There are 3 nested groupings, the coarsest first. Each group lies inside one group of the grouping before and may be the whole of it. The rows also spread widely along 10 directions, which tell nothing about the answers.
Known rows, each followed by its group in each grouping:
[ -6  15  15   9   0  21  25   0 -17   9  19 -13  -6  13 -17 -20  14 -17]
muf k_50 k_995
[  1  -6  15   3 -29   9  14  21  29  17 -13  21 -12   3  12  -2   2 -31]
Lupa k_454 k_733
[ 10  -7  -4  -2   5   0  17   3 -12 -11  -7  -8   4   2   2  -8  -2   2]
muf k_914 k_506
[-27 -10   1  17   6 -18  28 -10 -13   4  -7 -22   5 -11  12  -6  -8  21]
mut k_281 k_521
[  5  10   2  18 -11  -9  10 -14  -2  -3   8  -3  13  -2  -1   9  -7   3]
muf k_50 k_480
[ 30  -3 -13  -4  -5   1 -17  13 -12  -5 -21  20  10  -1  -3  11  10 -23]
mut k_281 k_211
[-19   3  -5   2 -32  -5   8   8  -2  20  -5  16   7  -6   8  -7 -13 -18]
mubuf k_607 k_481
[-12   1 -19   1 -36 -25 -19  26   7  30  14  28   1   8  10   1 -10 -31]
muf k_50 k_316
[-14   4   1  15  -6  -8 -19   1  12   9  -2  -8   6   9 -15  16  10 -17]
muf k_914 k_851
[  5  -1 -14  -8  21  24   1 -20 -28  12  -1  21  34  -7  24  14   2  30]
mubuf k_744 k_857
[ 28   7   0   8  -2  -1   2 -11  -6 -36 -32  -4  17  -1 -10   6  -4   2]
muf k_645 k_215
[  6 -11  -8 -16  35   3   7  27  -2  -5  12 -28  -8  17   2   2  -1   5]
muf k_645 k_154
[  8 -11  -1  20  -2  -3 -17 -17   9  12   1  15  32   6  -7  23  36   9]
Lupa k_615 k_75
[-17 -20  -1   3   3 -14   8   8  -7  10 -19 -12   2 -12  20   1  -6  11]
mut k_292 k_221
[ 43 -24  12  13   6 -24  17  -9  -2 -19   6  -7  16   4 -14  -5  22  -1]
mubuf k_713 k_285
[ 13  -4 -14   4   5 -18 -16  -5  -6  -7   6  -3  23   5 -15  14   8  -3]
mubuf k_713 k_100
[  8  -8  -6 -12  14   9  -4  24 -17  -9 -18 -14 -10   4  -2  -4  -4 -13]
muf k_914 k_38
[ -6  -8 -10 -13   0  -9  18  25   0  -2   1  -1  -2   3   4  -9 -17  -3]
mubuf k_607 k_426
[-18  -1   8   3   5  -7  13   8  15  -2  -4 -15   0  15  -7   2  -2  -4]
muf k_97 k_117
[ 11 -14  -1   9   6   7   1  -3  -5  -2  -8   0   6 -11  16  11   0   2]
Lupa k_454 k_977
[ -1 -22  -4   0   0  -9   1   5  -5   6 -25  -2   9  -8  17  -1 -13   7]
mubuf k_744 k_881
[  3   2   1   9 -21   6  17   5  -1   5   3   1  -9 -22  21   6 -26 -14]
Lupa k_454 k_263
[ 21   5  -3   2  13   4  -7  -2   8 -16 -10   2  20  12  -6  24   3  11]
muf k_50 k_316
[ 26  24   8  -4  16  38  42 -18 -30 -15  23   5  21  15 -10 -10  16   4]
mubuf k_713 k_285
[ 9 -8  5 -2  3 11  3 15 23  9 -8 21  7 17  5 10 16 -4]
Lupa k_454 k_263
[ -2 -18   8  15 -13 -10  25   3  -6   5 -11  -2  -4  -9  11 -22   4  -6]
Lupa k_454 k_733
[-26   1  -2  19 -13   2 -13  -2   3  22  -7   3   4  -6   5   8   2 -13]
Lupa k_454 k_263
[ -7  -4  -5  17 -28 -16 -12   1  26  14   4  12  12   2   0  22   2 -14]
Lupa k_615 k_75
[ -5   0 -18   6   3 -14   6  -7 -22  -6  -1  -8  17  -7  12   4 -20  22]
muf k_50 k_316
[-40  -5   7  17  -3 -15  24   1 -10  -3 -12 -50 -20 -24  13 -11 -46   3]
muf k_50 k_995
[  2   3  -6  -6 -12  -9  23   6   7   4  10  11  11  11  15  -2 -10   2]
muf k_645 k_154
[-18  11  -5   5 -45 -15  -2   5  12   9 -27  36  14  13  -1  -8 -12 -20]
muf k_50 k_995
[ 25 -31   1  18  -9 -51   8  11   7  -7  15 -23   0 -12 -11  -5   1 -11]
mubuf k_607 k_481
[-13 -10 -20 -12   9 -15  -4  18  -1   1 -16   2   4   1  25   9 -32  20]
muf k_50 k_480
[-18  -2   0  -8  17   1  10   1   2  -4 -13  -2  17  20  -3   1  -1  11]
mubuf k_713 k_285
[  1   6   7  13  -5  16   3 -21 -11  -7 -17 -11  13 -27   1  15  -6   4]
mubuf k_607 k_426
[ 29 -17 -11 -10  14   0  18  10 -26 -17  -8   3   7  -1   6 -13  -9   7]
mubuf k_744 k_857

New rows, each followed by its group in each grouping:
[ 17  -7   6  10   4   4  17  -3   2 -14  -1  -9   2  -4   5   8  -4  -1]
Lupa k_454 k_977
[  7  -1   4  -7 -19  -3   8  15  17  11  -4  34   9  25   0  -6  11 -14]
muf k_50 k_995
[ 22   3  -6   8   2  12 -12  -3 -18  -3   2  -3   6 -11  -8  11  -3 -20]
mubuf k_744 k_857
[ 10 -15  -9  -8   1  -3   8  12 -11 -18 -42   5  11  -3   1  -7 -10   5]
mubuf k_607 k_481
[-18 -28   4  12 -10 -29  -1   5  12  16 -23  -2  10  -4  -1  -3   6   2]
mubuf k_607 k_481
[-10   0  -1   7   5  23   9  -8 -16  18   2  11  11  -3  15   1  10   7]
Lupa k_454 k_263
[-6  5  0  7 -8  2  3 -8 -4 12  4 12 16  6 -6  2  3 -5]
mubuf k_744 k_857
[ 16   8  20  -7  32  45   4   8  12  -1   0 -24  -8  -2   4  35   9   0]
mut k_292 k_221
[ 34 -11  -2  -4 -10  -5   0   4   4  -5  -9  10  11  -8   7  12  -4 -10]
mubuf k_713 k_100
[ 33  16   3  -5  13  10   2   3  26 -38 -22 -12  12  17 -17  31  -6   0]
muf k_645 k_154
[-13   0 -21  -4  -5 -15  -6   6  -8  -3 -18  15  18  15   2   1  -4   4]
muf k_914 k_851
[ -8  -4 -18   0 -19  -3   8  15 -27  13   4  23   2   8   2 -31   9 -25]
Lupa k_454 k_733
[ -9 -17   3  10  -5 -29  28  -9  -1  -8 -14   3  19  17  -3 -16  11  23]
muf k_914 k_851
[ 17  -8   2   2   0 -13  13   2  12 -16 -15 -13   7   4   2   7  -9   4]
muf k_645 k_154
[  0  10   9 -10  15  22  18   5  15   2 -15  14  15  33 -11   9  22   4]
mut k_281 k_211
[  3 -10 -13   2  -6 -17  -7  -2   2   8   2  18  21  14   0   4  16   1]
muf k_914 k_506
[-12 -25   7   8   3 -15 -15  -4  15  17 -17   4  19   4   7  12  17   3]
mubuf k_713 k_285
[-19 -11  -7 -17  17   5 -12  38   4  17   1  -9 -14  12  11   3 -11  -9]
muf k_50 k_995
[  7  13   6  23 -17  -5   5 -19   0  -5 -11  -6  14 -12  -8  20  -1 -10]
mut k_281 k_211
[  3 -31 -18  -1  15  -4 -32  25 -11   4 -19 -11  -3  -5   1   8  12  -6]
Lupa k_615 k_75
[ 23 -14  -4   1  19 -16  20  -2   1  -6  11  10  23  15   2   4  26  22]
mut k_281 k_521
[ 10 -16  -3 -22  19  26  15  41 -30   1  -9 -18 -26  -6   3 -25  -7 -21]
mubuf k_607 k_481
[ 30 -17 -13  -1 -14 -25  11   8 -10 -13  -4  12  11 -11  21  -2 -22   0]
muf k_50 k_995
[19 -1 -3 -5 10  2  3  9  9 -3 -2  5 10  2  5 24  3 -2]
mut k_281 k_211
[  5   6  -7   4   6  22 -14  -2   1   0 -14  11  12  -2   6  25   1  -1]
Lupa k_454 k_263
[  0   0   0  16  10 -19   8  -8  -8 -26  -5 -32   9   1 -18   0 -13   8]
muf k_50 k_995
[ -9  12  32  15 -19  -2  46 -16  46 -18 -24 -10   7  14  -3  14 -13  11]
muf k_914 k_851
[ -9 -11  18  14  -2  -1   4   0  20  25  -7  -7   1  -3   5  17  16  -7]
mut k_281 k_211
[ 3  2  0  9 -4 -4  4 -8 -9 12  1 12 18  8 -9  2 25 -7]
mut k_281 k_211
[ 13  -9  30  24  -7  -1  30 -20   6   2  -3 -15   5 -15   2   5  17   6]
mut k_292 k_221
[-11   2 -23 -13  19   6   5  13 -28   2  12  -3   7  14   0 -10   0   5]
muf k_914 k_506
[-31   5 -15  10 -12  -4   0  -3 -13   2 -29   9  11  -3   4  -7 -15   0]
Lupa k_454 k_263
[ 21  -3   0  10  -2  -1   5  15   3   9  28   8  -1  11 -10  -1  21 -22]
Lupa k_454 k_263
[ -6  10 -21  -1   2  -9  -6   9 -21 -18  -8  -7   7   7 -14  -4 -11 -17]
muf k_97 k_117
[ 15  11   8  32 -22  -7 -10 -15 -11  -1   9  -8   6  -6 -29   1  20 -42]
muf k_97 k_117
[ 36 -13  -4  -2  16  11 -15   0 -11   2   4   3  20  -6  -1  18  24   1]
mubuf k_607 k_481
[-10  -7  -4  12 -35 -39  16   0   9   4 -19  16  14  -5  10   0 -12  -2]
mut k_292 k_221
[ -4   4  -3   6 -23 -12  -2  11   1   4  -9  10   5   9  -5  -4  -3 -17]
muf k_50 k_316
[ 22 -10  20  15   8  17 -14 -25   1  -4 -29  -5  22 -14  -1  24  21   1]
mubuf k_713 k_285
[-26 -14  -4   8  20  13  10   9 -30   4  -5 -38 -12  -8   0 -12  -2   5]
Lupa k_615 k_75
[ 12  -2   6  19 -14 -49  42   6  21 -37  -3 -27  -4   4 -19  -2 -22  -4]
mut k_281 k_521
[ 11   4   2  13 -22   0   5   6 -24  -3  -6  -9  -5 -16 -15 -14  -4 -35]
mubuf k_607 k_481
[  4  -7   1  -5  11  22  12  17 -28  10  15 -13 -13  -8  11 -12   4 -19]
muf k_97 k_117
[ 16  -1 -14 -15  10   3   1  33 -13   0  10   0  -8   5   3   2   1 -17]
mut k_292 k_221
[ 20  16  14  17  -5  20  -9 -12   6   0   3 -17   4  -5 -12  24  12 -22]
muf k_645 k_154
[ -4  -3   1  12  -8 -24  14  -8  10   5   7   1  18  19  -7  -5  14   7]
muf k_645 k_154
[ -2 -22  18  13 -10  -2  13  -6  13  14 -18  -2   4   0   6  -3  17   0]
muf k_914 k_506
[ -7  -1 -18 -17   5  18  -5  12 -20  12  -9  20  14   1   5  -5   5   1]
mubuf k_607 k_426
[  2  -6  -6  11 -14 -18 -14   3  -5   4  -8   5  13   0 -18  -1  12 -19]
mubuf k_607 k_481
[-16  -1 -21 -10  -4   4  -2  30 -11   5 -15  13  -8   8   7 -11 -16 -17]
Lupa k_454 k_263
[ 10 -25  -4 -23  12 -13  20  35  19 -13 -17  -8 -10   7  25   5 -30  12]
muf k_914 k_38
[ 12 -18   4  14 -16 -13   7  -8  31   1  -7   9  11 -18  32  32 -18   8]
Lupa k_454 k_977
[-26  -5  -2  13   4 -14  21  -2  -7   3   3 -10   7  13  -5 -19   9   8]
Lupa k_454 k_733
[ 23  31  18   6  -2  25  18 -20  29 -33 -11 -16  12  -7   1  50 -32   6]
muf k_914 k_38
[ -3  -5  -6   5   8   8  -3 -15 -29  -3 -19 -22  11 -25  10   8 -13   8]
mubuf k_713 k_100
[ -7   0   5  -1  -3  23  20  16  -3  -2 -12  -9 -18 -10  17  -3 -24 -15]
Lupa k_454 k_977
[  3   3   9  26 -23 -10  32 -11 -13   0  21   2  10  17 -34 -28  31 -15]
Lupa k_615 k_75
[  9 -13  -2   1  21  -6  -6   4   4   3   2  -4  16  15  -1   5  23  13]
muf k_645 k_215
[  5  17  -9   4  -4   3   2   8  11 -17  -5   6   7  19 -17  12  -6 -12]
Lupa k_454 k_263
[ 27   3  11   5   5   0  22  -1  19 -22  -8 -14   4  -2  -2  25  -8   2]
mut k_281 k_211
[  3 -13  -6 -11   9  -1  10  15  -3  -6 -15   6   5  10  10  -4   1   4]
muf k_97 k_117
[24  1 -5  2  2 -2  9 -1 -3  5 15  7 13 -6 12 21  4 -1]
mut k_281 k_211
